The same things were measured in two ways. Each way mixes the same 8 hidden numbers, adds some noise and spreads widely along 5 directions of its own, which tell nothing about the thing.
In the rows, 128 means zero.
Some things both ways: the first way, then the second way.
[118 159 132 146  97 135  82  97 122 153 104 131 131 116 128 101 160  95
 124 114]
[176 108 124 141 116 125 110 155 119 129 106 119 128 100 125 119 137 136
 130  94 121 163]

[158 128 135 110 186 170 150 186 133 117 154 114 105 124  96 175 125 144
 130 137]
[128 147 102 119 117 100 163 107 156 151 102 112 104 117 137 142  92 116
 118  97 135 114]

[ 96  98 158 133 146 104 123 157 192 213 151 133 121 120 132 125 164 139
 209 169]
[ 86 181 200 134 189 111  32 116  98  85 141 120 160  72  95 144 101 178
  98 186 166 167]

[174 182 158  97 209 128 125 207 189 177 180 127 138 156 139 160 112 121
 193 142]
[183 173 115 101  94 136  95 220 110 165 154 139 139 149 102 182  98  81
  45 121  69 126]

[183 130  92 139 143 147 112 209  92 171  81 111  65 110 108 165 183 120
 125 168]
[154 138 101 135 144 141 121 160 110 127 114 133 123 103 111 121 147 138
 116 121 133 135]

[ 81 158 171 109 128 110 128 174 150 111 242 151 135 161 156 135 137 142
 167  95]
[ 92 193 104 108 174 185 138 137 139 162 133 115 120  95  87 162  75 155
 118 174 173 108]

[171 100  99 106 125  96 141 190  69  21 189  88 166 173 110 103 183 168
 130  43]
[174 134 111  65 122  83 147 123 159 139 166 126  76 176 130 160 209  86
 169 124 103 106]

[116 200 126 141  88 151  69 119 110 126 140 124 159 130 140 101 149  96
  89  85]
[124  75 124 138 125 126 153  85 146 100 107 120  97 104 149 111 145 145
 181 130 172 110]

[150 138 135  91 151  98 123 219 121 113 162 162 137 135 125 160 106 132
 140 116]
[173 124 110  89 101 127 140 139 142 156 117 134 126 146 150 125 172 132
 127  92  97 143]

[149 110 146 100 146  86 129 144 143 117 118 200  98 118 114 168 101 114
 183 136]
[ 92 126 136  74 106 104 100 113 128 115 134 156 152 201 171 111 173 121
 121 134  97 125]

[152  89 122 100 186  98 155 224 123  92 168 155  91 114  89 197 169 154
 154 181]
[188 174  66 133 114 185 115 201 147 177 103 109 121 134  90 138  90 132
 122 104 113 150]

[186 129 112  86 170 123 141 205 135 159 187 134 131 128 155 178 120 163
 189 152]
[100 149 188 130 166 125 130 136 140 129 131 109 143 121 141 138 102 156
  78 144 152 123]

[142  96 108  71 143 111 139 166  90  93 191 171 128  94 139 190  96 156
 150 168]
[ 67 144 110 117 178 154 193  69 147 141 122 110  98 133 125 125 109 151
 190 163 186  87]

[119 139 170 145 151 116 154 226 164 177 142 172  53 128 116 170 176 136
 152 153]
[197 132 104 149 108 150  86 159 170 109  90 118 118  86 125 125 139 168
 120  91 136 148]

[142 179 156 133 167 175 106 120 131 167 126  89 123 128 120 120 160  93
 127 122]
[103 106 166 127 147 121 141 111  96 124 159 117 109 116 107 149 102 106
 164 177 159 114]

[174 121  98 117 128 129  96  92  85 124 106 106 147 103 121 118 181 115
 138 127]
[169  74 173 148 104  91 113 114 152 100 109 105 122 127 170 116 147 135
 155  87 128 159]

[ 86 137 160 104 109 124 111 128 121 126 202 136 138 144 158 120 127 132
 164  87]
[107 204  78  96 174 143 142 126 135 166 126 130 119 107 105 165 109 136
 109 127 127 116]

[126 191 163 141 135 131  77 150 145 145 112 145 116 139 104 131 192  80
 116  89]
[119 159 105 103 131 168 138 121 160 162  93  99 116  93 107 106 105 188
 116 147 183 138]

[ 69  79 156 149  75 147 128  71  79 111  90 157  33  97 102 130 161 111
 126 111]
[116 110  72 135 150 154 121 154 103 164 105 124 136 109 110 118 121 110
 169 109 130 177]

[163 171 152 126 171 151 146 201 136 149 147 130 102 132 121 159 142 126
 124 123]
[191  88 143 139 101 129 160 133 157 141 113  96  99  90 139 130 124 139
 136  92 144 136]

[103 106 112  83 114 112 109 117 130  81 202 151 194 120 142 127  47 148
 156 126]
[137 138 107 114 115 112 134 154 109 171 107 125 147 119 145 139 101 105
 102  73  83 167]

[100 152 140 131  84 102  73  65 135 133  97 195 136  96 126 117 120  81
 131 127]
[189 115  70 124  98 172 129 186 111 179 100 117 124 112 101 105 134 128
 142 105 116 167]

Other things, the second way, with their names:
q104: [ 78  90 121 121 141 152 179 131 108 191 134 103 123 118 123 141  58  85
 157 149 150 145]
q464: [ 83 105 175 108 148 143 151 126 160 171 131  78 130 146 138 101 109 147
 133 169 181 146]
q528: [109 157 149 101 160 170 115 107 146 154 139 100 119  75  97 167  83 169
 138 175 177 139]
q614: [ 89 146 150 128 164 165 111 132 105 125 125 132 158 134 123 118 107 161
 126 160 149 134]
q776: [164 105 128 147 112 118 115 133 184  99 103 127 124 149 182 136 153 125
 127  69 111 124]
q487: [131 186 180 172 155  81  88 154 101  66 126 137 153 193 142 129 109 128
  86 114  99 101]
q567: [175  74  95 110  71 141 131 135 148 160 110 120 116  95 146 159 111  97
 157  80 103 172]
q997: [128 120 136 151 132 159 108 144  80 112 118 130 145 117 108 119  91 139
 150 151 142 134]
q958: [121 180 128  89 125 124 147 155 103 173 127 133 143 156 128 137  96 117
  69 122  94 122]
q419: [121 168  94 115 146  97 101 129 125 110 119 146 120  87 110 144 139 137
  98 122 130 123]
q23: [140 139 119 122 120 146 104 133 124 133 125 110 111  77  82 144  93 142
 143 160 161 144]
q229: [ 98 108 127 125 141 114 133 101  70  95 116 169 151 139 156 109 155 129
 138 115 113 117]
q633: [184 147  85 126  91  97 124 161 124 131 129 139 100 124 115 183 108  72
 114  88  82 109]
q375: [193  78  49 143  89 177 127 152 116 156 112 114  87  74  76 134 115 107
 228 121 144 164]
q444: [168 119 119 163  95 149 104 173  97 130 104 119 138 140 112 122  79 114
 140 116 111 146]
q216: [ 99 123 122  64 113 159 126  78  99 150 125 154 133  54 112 140 117 167
 131 160 149 144]
q146: [132 162 118 128 121 147 139 121 215 149  89  82 103  96 135 140  67 173
  94 119 180 120]
q788: [197 109 128 176 104 144 113 172 116 117 114 112 114 109 108 143  85 119
 143 108 125 133]
q664: [ 94 132 149 108 146 127 144  71 132 111 132 126 107 115 127 142 116 145
 161 164 164 105]
q506: [ 88  63 178 149 114 164 100 111 114 135  93  89 150  89 126  74  76 175
 157 169 198 185]
q169: [ 97 102 101 138 135 135 140 134 110 133 105 129 135  99 130 111 121 124
 124 125 152 136]
q180: [ 90 191  97 106 101 101  78 122 181 114  81 136 159 199 170 120  95 142
  75  96  98 131]
q147: [139 104  66  89 113 115 170 127 137 159 138 133  94 169 135 138 176  75
 174 111 105 117]
q397: [108 131 177 127 145 159  87 155  76 129 133 125 167 119 107 113 105 156
 104 178 148 153]
q381: [ 99  55 134 116 102  84 117  96  92  68 153 183 137 168 180 155 166  60
 163 117  88 103]
q996: [125  95 165 153 101 144 121 101 144 110  84  99 136 118 147  83  91 184
 143 129 167 146]
q370: [105 160 133 129 170 149 150 128 119 154 126 106 128 111 112 140  83 143
 121 141 155 123]
q461: [175 129  81 119 110 157 111 185  88 164 150 134 110 118  75 170 100  75
 152 137 102 146]
q362: [ 94 177 160 116 147 152 145 106 102 133 115 151 167 153 159 142  68 162
  91 115 104 102]
q423: [ 97  82 132 138 147 119 149 112 127 121 122 123 119 111 149 118 139 122
 151 136 162 127]
q8: [136 174 108 118 158 157 139 139  78 175 121 119 123  36  73 151  81 150
 113 135 141 155]
q786: [ 73  93 143  85 108 121 127  79 106 142 129 131 138 105 140 132 100 123
 150 154 142 153]
q758: [165 117  96 115  90 151 123 143 110 150  99 143 139  56 129 141 111 144
  98  86 111 154]
q77: [131 114 161 152 114 135 103 156 117 119 135 122 139 135 133 160  64 103
 115 133 122 128]
q127: [121 170 124  77 128  95 111 122 147 148 152 109 103 193 107 139 136 101
 157 160 123 130]
q859: [ 95  79 167  94 119 120 125  97 118 148 146 115 131 134 143 137 108 108
 164 156 138 154]
q835: [126 108 128 144 151 159  93 147 108 119 130 117 128  69  90 128 126 148
 152 167 173 156]
q230: [158  64 162 127  77  98 105 113 118  82 122 150 138 157 174 114 165 120
 143 101 101 132]
q923: [140  94 153 136 115 101 109 145 149 106 137 119 124 161 157 140 141 102
 124 123 125 130]
q460: [145 133  75 126 123 149 124 134 136 142 104 134 121  94 119 141 122 129
 142 107 130 142]
q276: [135 142 113 121 112  97  81 161  87 100 134 172 150 156 138 151 140  89
  97 104  74 125]
q430: [178 201  78  86 107 135 111 170 140 163 117 112  96 107  68 131 128 154
  95 147 136 125]
q327: [124 153 127 102 146 133 113 135  61 147 119 157 167  79 123 139 124 147
  92 106  96 161]
q908: [107 150  63  97 144 107 115 117 165 111 122 154 110 121 133 144 177 119
 121 122 131 108]
q181: [ 85 101 180 153 163 147 116 121 121 108 134 114 142  96 136 140  87 143
 122 158 174 129]
q115: [ 85 170 106 117 142 165 143 131 121 139 102 140 142 124 122 114  90 167
  82 147 155 101]
q596: [112 142 148  92 104  89 164 106  85 127 119 175 164 213 199 115 143 111
  90  75  48  99]
q879: [114 157 130 132 140 127 140 151 122 160 112 107 136 128 125 135  73 126
  92 119 126 135]
q189: [140  94 144 144 105 129 105 148 118 127 116 116 137 114 131 130 100 117
 128 118 129 154]
q344: [102 152  97  57 145 105 220 116 104 210 162 121  93 172 117 151 136  66
 147 143 111  97]
q962: [119 110 169 115 104 116 101 171 125 154 110 104 160 153 147  87 115 141
  68 136 128 169]
q196: [127  95 117 153 110 103 100  79 153  58  91 153 130 129 181 124 149 138
 163  86 123 122]
q728: [173 184  57  98 134 117 133 103 178 127 118 128  76 107 110 170 160 130
 171  98 123 118]
q716: [146 156 118 149 124 145  97 197 144 154 115  86 127 168 100 126  73 114
 120 138 134 147]
q892: [120 151  96  84 164 152 128 104 109 141 133 136 103  63  79 135 161 166
 161 169 162 132]
q191: [145  94 144 127  88 112  83 109 160 105 103 129 133 105 160 137 124 139
 129  99 127 162]
q767: [193 149 110 108  97 111 174 137 116 145 115 137 107 134 138 135 137 123
 103  78  88 101]
q377: [145 182  74 138 111 123  94 203 126 139 122 137 127 127  93 163  73  97
  55 124 107 110]
q314: [100 124 121  95 152  98 123  98  93 114 159 140 107 120 100 146 157  98
 180 173 141 122]
q676: [195 121  40 104  69 169 131 172 115 205 102 127 116  85  98 155  89  97
 148  81  90 177]
q378: [150 147 124 107 134 153 152 149  89 157 146 131 115 107  92 142 113 125
 119 154 132 109]
q871: [106 113 134 147 156 145 126 118 152 136 122  94 113  71 118 152  83 134
 152 142 181 145]
q447: [ 97 177 160 113 202 145 198 133  82 177 157 116 130 129 120 153 101 126
 104 143 130  99]
q153: [121 132 162 114 121 129 170  88 126 137 114 112 113 110 136 122  84 165
 116 136 157 103]
q934: [127 101 207 134 129 103  90 118 109 120 120  99 139  36 122 124  93 171
  85 148 170 174]
q328: [155  69 122 130  83  94 100 157 135 137 115 125 135 141 157 122 143  89
 133  90  99 171]
q575: [171 143 138 108 105 108  87 140 125 107 130 144 135 148 137 137 154 130
 116 107  91 138]
q842: [133 104 133 141  97 107  88 115 161  84  97 136 147 185 179 116 140 128
 152  92 104 139]
q702: [124  45 164 202 117 110  89 150 132  64 125 117 131 140 157 127 107  89
 151 125 148 129]
q64: [156 165 118 107 117 131 148 165 104 174 120 134 138  84 124 153  95 130
  43  94 101 129]
q273: [143 104 172 101 103 122 114 113 175 129 129  87 104 136 131 116 130 152
 160 162 170 143]
q49: [158  66 151 149  80 102  99 140 131 114  97 120 152 154 175  99 134 119
 137  78 101 177]
q494: [ 81 156 157  81 135  77 100  77 151 103 108 153 163 156 194 118 164 162
  85  98 103 133]
q257: [164 170  89 117 109 155 126 149 124 159 113 114 106 123  93 137  85 136
 142 128 126 129]
q192: [120 134 159 133 145 112 133 141  93  94 139 160 149 162 154 134 142 120
  87 124 102  88]
q31: [133  78 120 122  85 110 121 135 165 118 128 105  91 162 126 118 134  99
 166 146 156 127]
q170: [210 174  52 117  94 149 124 156 152 132  90 140 103 148 116 125 148 147
 136  77  97 114]
q632: [140 136  64 103 132 155 144 101 174 171  94  80  68  67  75 113 122 165
 195 158 204 155]
q620: [ 40 179 186  86 182  81 148  70 102 126 142 134 151 149 150 132 112 142
  97 157 133 110]
q12: [125 143 141  78 155 149 158  96  87 166 144 128 114  57  95 145 131 161
 139 165 153 134]
q825: [190  94  73 135  63 125 124 143 173 118  78 122 100 115 143 111 145 133
 137  75 128 134]
q798: [188 134  68 114  98 104 113 137 170 120 110 122  75  93 100 141 163 126
 139 109 138 127]
q594: [122  81 157 120 117 105  83 128 140  83 147 139 132 161 152 128 181 113
 147 147 132 130]
q272: [144  50 126 136  80 114 148 131  82 114 125 150 131 177 161 112 141  77
 174 104  89 123]
q872: [120 168 149  76 139 142 117 148 104 180 133 120 155 111 117 134 112 150
  75 143 118 160]
q831: [136 177 119 138 151 152 132 138 134 110 124 120 105 134  95 133 108 156
 127 162 158  83]

Some of these things the first way, each followed by its name:
[104 173 179 138 113 181 117 140 138 191 125 147  81 120 143 143 121 110
 124  94] | q423
[152 114  88 146 116 134 142  99 120 113 166 102 150 110 134 110 182 164
 149 157] | q487
[ 67 145 180 131 142 124 102 128 156 153 118 180 108  93 103 141 121  85
 115 168] | q375
[115 154 159 147 104 162 143  79  93 116 119 133  42 140 143 110 113  91
 146  98] | q381
[ 98 165 176 132  94 148  96 150 142 188 142 150  90 147 157 132 138 113
 160  64] | q908
[190  92  67  85 159  90 129 182 147  57 173 160 186 115  94 179 108 174
 158 157] | q31
[121 174 135 132 121 104  72 119 163 164 127 156 155 123 137 112 135  89
 153 143] | q397
[146  85 156 110 178 110 139 128 143  98 130 132 131 119  74 144 183 133
 162 111] | q127
[135 111 144 112 131 141 149 175  90  77 143 143  83 137 104 154 125 138
 120  82] | q147
[166 184 133 119 152 155 103 134 136 176 123 124 109 132 151 137 102  95
 162 135] | q64
[134 127 111 106 103  81 117 180 143 100 201 157 172 151 151 126 114 161
 175  97] | q594
[121 191 168  97 184 149 109 155 178 170 213 122 174 138 154 141 107 119
 162 137] | q77
[130 153 168 125 154 156 151 163 138 181 164 139  59 130 154 162 142 129
 174 140] | q181
[126 110 133 162 105 169 185  95 119 107 152 131  44 121 126 141 172 159
 152 125] | q702
[102 214 193 136 151 156 121 116 110 134 163 123  82 146 145 117 159  72
 121 105] | q362
[110 188 152 139 146 133  67 130 168 159 138 113 164 138 113 105 171  85
 133 120] | q23
[183 130  90  88 160 101  84 152 101 162 101 138 138 101 137 145  97  94
 166 195] | q12
[142 148 125 139 116 107 128 107 126 102 116 165 113 121 124 117 120 107
 141 132] | q230
[130 201 211 127 180 164 120 147 177 180 161 138  96 144 125 161 193 103
 156  80] | q146
[184 138 130 101 159 148 134 179  78 159 138 118  70 120 141 178 185 129
 156 127] | q776
[180 151  98 150 144 132 125 152  96 113 125 105  89 127 110 138 229 121
 130 147] | q831
[136  82  98  82 119  97 141 118 129  83 203 157 179 117 153 136  52 171
 189 140] | q620
[126 161 136 137 156 140 101 142 139 172 107 143 101  95 111 146 152  89
 125 193] | q997
[ 72 141 130 140  94 120 107 118 135 101 182 124 157 140 137  82 110 124
 130 122] | q8
[159 111  74 125 101 119  72  69  53 135  61 112  96 102 133 104 138  75
 156 175] | q327
[110 149 124 132  98 135  81 132 161 188 143 133 152 125 152 112 115 124
 162 126] | q419
[159 194 127 131 150 138 107 110 137 111 138 134 148 129 121 122 129  94
 123 133] | q153
[114 120 146 117 102 100 126 143 122  93 167 155 123 153 136 117 127 134
 166  70] | q494
[121 150 129 155  98 142 109  82 115 122 122 115  96 140 132  91 153 104
 149 108] | q276
[132 130 161 111 137 129 159 150 157 146 183 162 113 131 150 154 114 156
 180 106] | q923
[183 176  83 135 159 133  64 160 103 100  94 100 149 117  73 136 211  86
  81 150] | q996
[122 134 160 108 170 132 114 210 112 155 163  99 121 136 114 143 189 124
 132 115] | q728
[ 93 182 158 121 115 122  79 144 133 155 170 146 139 134 151 124 152 100
 137 107] | q614
[110 124 126 118 122 121  91 133 139 142 141 126 164 122 126 111 109 121
 144 128] | q314
[132 126 128 100 159 110  99 171 143  67 186 130 158 150  87 153 175 137
 147  96] | q180
[112 141 163  84 153 113 110 118 127 109 171 160 137 129 135 142  80  98
 165 124] | q567
[ 97 139 174  90 146 108 116 110 158 100 184 165 166 136 130 127  74 115
 164  98] | q859
[165 139  80 121 129 139 113 119  75  59 113 130 125 107 101 135 104 108
  96 154] | q272
[ 84 140 142 123 110 105  61 133 157 112 144 156 194 119  94 117 159 114
 110  92] | q632
[107 173 174 172 107 196 115 124 127 179  74 136  26 122 113 139 158  87
 108  97] | q169
[130 196 147 115 134 123  68 173 214 153 160 163 214 144 122 130  94 120
 136  82] | q962
[125 176 152 116 154  99  78 137 140 144 100 166 100 136 120 128  94  50
 160 153] | q216
[133 135 137 126 151 158 145 194  99 100 179  94  98 146 112 144 179 145
 117 107] | q370
